The same things were measured in two ways. Each way mixes the same 7 hidden numbers, adds some noise and spreads widely along 5 directions of its own, which tell nothing about the thing.
In the rows, 128 means zero.
Some things both ways: the first way, then the second way.
[ 93  71 163  64  90 103 168 164 130 119 140 116 160  87 139 120 136 100
 114  58]
[179 146 122 118 138  82 139 161 125 111  45 140 112  97 135 144]

[ 79 147  80 139  98 115 137 122 165  91 120 111 150 112 144 124 170 153
 162  87]
[144 131 112 147 110 109 127 118 155 116  85 133 127 143 166 141]

[128 166 121 147 139 109 124 131 162  96 132 108 149 121 108 127 148 183
 120 105]
[ 97 175 156 143 118 123 126 118 143 105  98 145 155  98 134 132]

[161 103 151 125 161 145 104 162  97 101 110  93 110 127 109 131 118 106
 147 150]
[138  95 110  88 129 198  96 104 162 163 119 135 104 170 142 138]

[134 111 117 156 137 121 130 125 113 135 129 116 115 150 129 107 129 153
 106 138]
[112 107 121  96 129 126 118  86 137 110 136 142 139 119 120  97]

[101 157 175  87  90  84 139 140 139  97 130 148 150 112 142 150 155 130
 116  70]
[152 115 128 130 123  99 133 130 119 115  80 127 118 116 143 131]

[125 153 188  86  87 147 157 175 105  57 125  94 131 142 161 157 144 144
 135  84]
[121 112 122 156 110 145 142 153 158 204 154 134 148 193 163 118]

[108 104 123 124 106 135 143 107 110 174 135 153 123 123 126 106 110 133
 108 121]
[154 122 109  78 169  88 143 153 115  52  60 143  91  69  95 117]

[170 181 142  77  86  65  93 117  90 103 128 148 137 101 134 180  94 132
 131  98]
[159 198 118 112 139 148 121 173 155 171 107 143 128 119 140 165]

[112  97 118  82  85 165 136 118 113  54 164 117 111  88 135 135 131 106
 108 102]
[152  81  90 178 133  89 167 162 167 115 146 102 164 144 149 158]

[156  63 153 112 146 131 151 165 136  83 138  75 140 109 123 135  99 105
 125 133]
[ 71 148 168 141  93 195  96 109 127 171 143 127 129 163 126 155]

[118 125 118  95  93  93 120 128 106 130 140 131 135  99 123 117 134 146
 100  73]
[173 175 123 140 111  83 159 150 139 114 116 145 153  99 116 134]

[125  77 174 127 164 119 162 160 139 131 137 127 133 135 115 124 120 118
 105 128]
[ 59 126 184 114  87 175 103  84  95 145 141 132 123 127 102 125]

[158 124 214  91 123 116 153 146 105 122 145 153 117 140 138 170  76 122
 111 135]
[ 89 136 150 103 160 155 105 144  99 135 133 119 110 106 111 124]

[152  83 117 142 137 130 111 115 100 141 138 116 100 126 112  95 106 125
  97 147]
[199  83 126 108 134 118 153  94 129  65 170 132 100 113 101  75]

[135 137 152 125 135 120 114 133 107 120 114 140 125 134 121 134 138 110
 119 130]
[104 168 117 157 141  64 145 141 115  30  97 140 110 116 126 121]

[144  57 104 125 166 143 140 144 129  96 124  94 146 100 108 136 110  73
 138 148]
[ 77 191  94 154 179  86  98 176 156  85  64 140 155 119 165 174]

[115 144 157 156 160 139 136 137 139 134 125 140 114 153 113 127 138 161
 136 141]
[111 132 129 122 159 115 119 130 127 106 116 128 131 107 140 114]

[125 110 157 128 110 153 134  94 124 102 152 157  92 129 138 129 113 104
  93 156]
[129  86 131 167 112  92 169 126  93  87 175  99 111 137 113 108]

[152  87  83 142 104 112 140 124 120 101 119  80 137 129 165 132 101 113
 146 143]
[ 84 111  82 129 129 124  65 112 135 179 146 119 164 176 157 174]

[116 113 151 136 141 128 148 149 153  67 150 108 105 130 131 132 140 155
 129 124]
[138 114 126 141 160 121 115 101 159 104 127 119 146 112 169 114]

[152  99  54 156 133 153 118  82 118 160 131 119 130 112 102 116  75 133
 131 166]
[137 156 136 149 133 139 155 171 127 153 186 129 134 135 108 123]

[183  81 119 149 138 160 127  99 105 132 143 107 115 133 116 114  66 120
  87 182]
[ 72 187 154 135 120 141 147 147 117 123 164 148 137 128  93 114]

[110 147  81 124 132 101  99  93  95 162 126 188 115 117 104 133 141 127
 125 117]
[200  85 137 162 108 109 184 130 125 144 222 102 142 134 114  94]

Other things, the second way, with their names:
(828): [ 84 130 121 185 165  63 122 156  89  75 167  98 144 123 125 147]
(393): [138  70  81 143 180  19  98 107  75  61 110  92 120 101 154 125]
(416): [133 102 106 152 148 128 125 136 148  99 134 109 123 150 145 147]
(104): [ 93  82 137 144 125 137 128 108  94 100 164 101  95 159 123 110]
(434): [ 74 129 122  99 146 145  84 114 117 100  96 139 110 132 121 140]
(332): [154 181 110 208 152  88 152 166 145  72 182 115 139 138 136 150]
(154): [114 167 159 188 133 110 147 180 104 108 122 114 117 124 124 156]
(471): [ 71 132 149 152 139 117 113 103 121  86 132 115 149 101 135 127]
(192): [114 111 129 104 119 132 120  79 161 132 138 141 169 116 131 113]
(283): [158 178 120 120 107 140 129 108 157 152 159 151 144 135 138 115]
(97): [168 101 114 144 150 131 136 124 175 115 146 130 141 147 155 110]
(300): [155 189 130 121 138 121 128 168 128 143 113 146 132 102 120 144]
(67): [124 127  88 118 107 128 126 130 152 143 113 139 126 163 137 148]
(698): [177 155 148 128 107 137 148 134 119 121 123 153  77 142 123  97]
(234): [113 109 119 155 112 104 103 104 114 116 124 101 141 135 135 170]
(570): [169 138 129 157 108 156 147 137 169 193 206 129 163 164 141 130]
(179): [132 131 175 108 112 153 139 151  79 176 107 118  86 110 104 124]
(387): [153 169 115 153 129 115 138 138 123 109 167 130 106 146 132 114]
(587): [124 121 132 127 122 136 103  85 141 137 133 129 143 128 151 121]
(34): [164 108 138 127 120 102 134 136 107 153 135 119 139 103 122 129]
(109): [160  85 118 127 136 102 148 116 124  96 118 121 110 125 143  91]
(794): [131 107 118 165 117  84 119 120 115 137 138 107 150 138 143 149]
(29): [ 88  95 173  90 112 187 121  88 114 141 155 133 133 106  85 107]
(487): [110 220 150 123 116 170 109 162 134 204 125 152 130 135 140 139]
(751): [ 75 131 142 158 145 111 133 165 103 111 124 112 119 128 122 139]
(384): [121 191 163 146  79 144 126 129 115 171 147 147 136 140 113 137]
(176): [ 85 153 151 145  91 133 169 145 106 121 189 125 128 130  74 132]
(796): [137 132 138 131 139 107 110 117  79 112 153 124  93 127 123 100]
(397): [ 81 113 134 139 142 129  95 142  95 139 133 115 125 150 131 151]
(216): [131  99 122 117 122 117 131 128 136 121 106 130 137 131 110 148]
(367): [119 132  97 116 126 127  77  96 149 153 103 141 140 151 172 139]
(651): [165 110 150 188  66 109 166 108 107 120 181 107 117 152 123 120]
(374): [ 78 134 127 142 165 143 117 166 165 165 134 114 183 121 152 167]
(120): [148 128 114 102 116 112 129 130 113 143 110 138 111 133 121 118]
(493): [102 120 116 122 149 104  99 146  89 144 115 109 114 121 127 150]
(360): [146 122 145 165 104 138 168 147 128 153 196 116 147 141 100 139]
(609): [182 138 110 126 126 116 121 136 143 154 113 130 119 140 153 140]
(774): [132 130 101 124 131 135 114 125 160 136 124 144 133 165 162 122]
(605): [134 194 110 153 131 108 143 196 134 129 122 142 121 153 122 159]
(773): [172 103  92 137 135  86 154 146 145 126 143 127 145 140 137 116]
(117): [146 147 160 152 125  82 169 149  94 100 146 121 129  82 105 110]
(198): [221 186 143 159 156 113 138 158 142 107 128 134 115  95 138 125]
(424): [192 156 116  65 154 133 115 141 133 125  82 156  98  90 123 108]
(4): [132  78 138 144 141 114 128 141  79 154 173  89 110 132 119 122]
(126): [112 106 133 148 123  85 174 168  96  96 130 119 119 135 105 124]
(749): [120 162 132  89 106 193 147 131 169 192 166 158 146 143 119 103]
(549): [154 204 207  95  68 201 159 129 112 193 154 164 105  99  81  92]
(513): [ 84 170 117 127 126 141 117 155 150 157 129 142 159 145 125 161]
(157): [102 160 172 143  96 170 177 142 149 159 180 141 153 128 103 104]
(724): [187 129  78 135 184 119  96 138 167 138 144 116 149 129 172 148]
(17): [ 90  87 121  98 104 134 112  98 130 142 113 118 153 117 109 161]
(172): [175 128 156 129 118 133 138 152 117 181 104 117 115 111 145 129]
(218): [121 119 155 145 115 127 145 134 104 106 144 121 104 132 114 114]
(816): [146 106  98 111 145 106 109 128 106 148 141 126 122 143 134 115]
(202): [156  94 110 141 138 125 149 143 131 101 145 109 105 142 124 134]
(168): [142 100 143  92 112 126 148 142  77 134 117 126  84 116  89 108]
(498): [143 125 135 171 129 128 159 150 153 140 179 114 159 134 134 132]
(716): [149 111 102 134 147 102 139 172 133 148 117 122 135 144 142 137]
(349): [163 113 104 104  95 148 119 107 152 148 129 137 135 141 110 163]
(403): [121 154 152 154 117 136 150 129 156 126 125 132 153 123 136 132]
(542): [ 92 135 124 127 112 121 146 166 116 136 124 134 126 147  98 147]
(398): [145  99 123 117 134 105  97  86  78  95 142 106  84 119 119 116]
(333): [ 81 100 130  91 111 153 120  78 134 126 136 141 143 127 111 105]
(429): [175 123 149  99 104 112 169 125 120 104  99 149 112  91  94  94]
(523): [ 97  52 118 141 117  86 128 128  84 159 172  98 156 141 109 134]
(292): [146 121 177 139 126 166 155 137  97 106 178 106  84 110  85 117]
(611): [ 96 112 148  92 111 170 131  89 157 167 129 143 165 112 136  99]
(213): [106 143 134 136 151 120 140 143 155 105 125 134 166  95 131 130]
(362): [103 161 136 167 111  76 186 171 103  95 145 134 123 133 111 102]
(258): [203 155 140 112 149 143 134 141 141 113 129 142  91 101 117 115]
(207): [ 83 121 172 161  62 179 155  83 148 169 202 125 168 153 119 117]
(230): [175  90 108 113 165 124 140 117 161  89 135 123 129 110 136 104]
(782): [ 57  98 171 110 137 185  96 116  92 123 135 110 109 114  97 141]
(418): [147 201 155 129 111 170 125 155 166 205 102 153 142 132 156 138]
(685): [181 146 162  95 111 134 161 112 114  97 134 150 110  74  75  95]

Some of these things the first way, each followed by its name:
[126 156 136 109 118 115 115 151 105 132 111 114 147 118 107 120 150 156
 125  79] : (216)
[139 156 151 154 131 148 139 125 136 138 125 122 122 151 123 129 106 178
 137 143] : (828)
[109 104 143  92 105 120 129 184  83 133 128  91 115 119 125  97 149 164
 139  62] : (349)
[177 149 180 145 152 136 100 122 110 147 104 131 142 143  95 116 115 116
  77 157] : (523)
[134 123 141 108  82 145 146 106  92 132 157 144 100 134 145 134  89 152
 101 124] : (176)
[110 130 102 150 163 159 129 161 110 160 104  96 126 143  96 101 141 180
 168 115] : (513)
[157 107 127 156 170 133 123 118 126 149 137 129 127 131  88 111 103 142
  87 155] : (29)
[128 109 106 147 125 158 129 107 131 102 150 115  95 124 123 112 112 154
 122 146] : (230)
[105  77 116  99  96 103 161  98 171 103 153 143 160  74 137 141 103  85
 110 111] : (172)
[124 123  98  99 121  68 124 137 137 122 135 122 158  80 112 143 115 143
 151  80] : (198)
[106 107  42 149 158  82 120 110 113 139 124 150 131 124 111 128 155 121
 125 119] : (192)
[168 140 168 119 123 135 110  89 122 115 159 163 102 113 108 152  68 131
 100 163] : (292)
[117 137 197  97 112  94 139 153 127 132 136 141 134 121 121 126 134 150
 100  80] : (34)
[102  86  93  98  96 120 162 119 142  67 169 116 132  92 141 143 123 124
 117  93] : (403)
[154 115 181 111 134 127 114 135 108 108 140 130 116 122 109 118 121 120
  76 124] : (17)
[ 99 125 141  96 118  96 123 134 116 106 129 159 125 105 125 140 158 105
 124  92] : (651)
[164 118 132 138 126 155 115 113  90 110 143 116  90 145 124 124  96 144
 100 159] : (749)
[170  64 201  98 174 126 141 180 103 119 115 110 144 125 110 146  98  53
 113 145] : (397)
[133  96 142  90  98 128 128 138  81  94 130 118 107 123 152 137 127  88
 120 120] : (67)
[163  94 151 121 187 165 126 149 121  90 141 110 126 111  77 141 106 106
 111 156] : (374)
[122 144 175 150  99 212 149 122 142 127 133  95 122 142 118  87 120 184
 101 131] : (126)
[111  74 116 116 173 141 144 145 117 117 151 132 121 111  93 128 134 113
 114 118] : (213)
[134  94 163  93 129 159 149 140  95  88 167 135  99 123 117 140 111 125
  85 119] : (157)
[ 96 143 182 121 152 111 138 137 140 185 115 187 147 124  95 135 132 121
 130 116] : (179)
[150 125  78 108 128 105  97 111  90 101 133 137 115 100 119 161 104 108
 153 132] : (332)
[128  89 162 109 178 157 102 149  83 138 119 155  98 117  84 128 128  75
 132 150] : (202)
[ 92 114  94 185 186 176 129 131 144 129 134 121 102 143  85  90 164 177
 130 141] : (207)
[177 189 137 120 100  72 112 127 102 116 102 121 158 143 150 174 104 147
 137 120] : (434)
[124 149 116  86 105  92 117 154  80 100 128 128 120 122 136 158 139 149
 155  75] : (570)
[ 77 128 182  79 101 102 160 153 101 103 139 180 107 138 156 160 164 109
 124  82] : (109)
[148 132 117 109  95  96 125 120 116 142 131 116 148 107 127 131  94 153
 129 102] : (300)
[154 145 136 163 115 137 125 107 125 104 136 109 111 156 136 113 119 175
  87 147] : (333)
[121 114 110 111  81  69 157 147 127  79 124  94 142 131 186 154 134 130
 152  90] : (367)
[149  94 125 117 162  94 129 141 113 143 115 133 147 116 110 148 102  89
 142 137] : (487)
[140 151 231 108 162 152 134 163 118 113 120 149 121 144 103 154 126 120
 121 134] : (751)
[155 134 120 135 123 166 105 116 122 117 138  93 127 107  94 105 100 167
 111 130] : (360)
[102 101  84 150 101 120 147 103 130 166 118 126 140 128 145 104 125 128
 134 125] : (120)
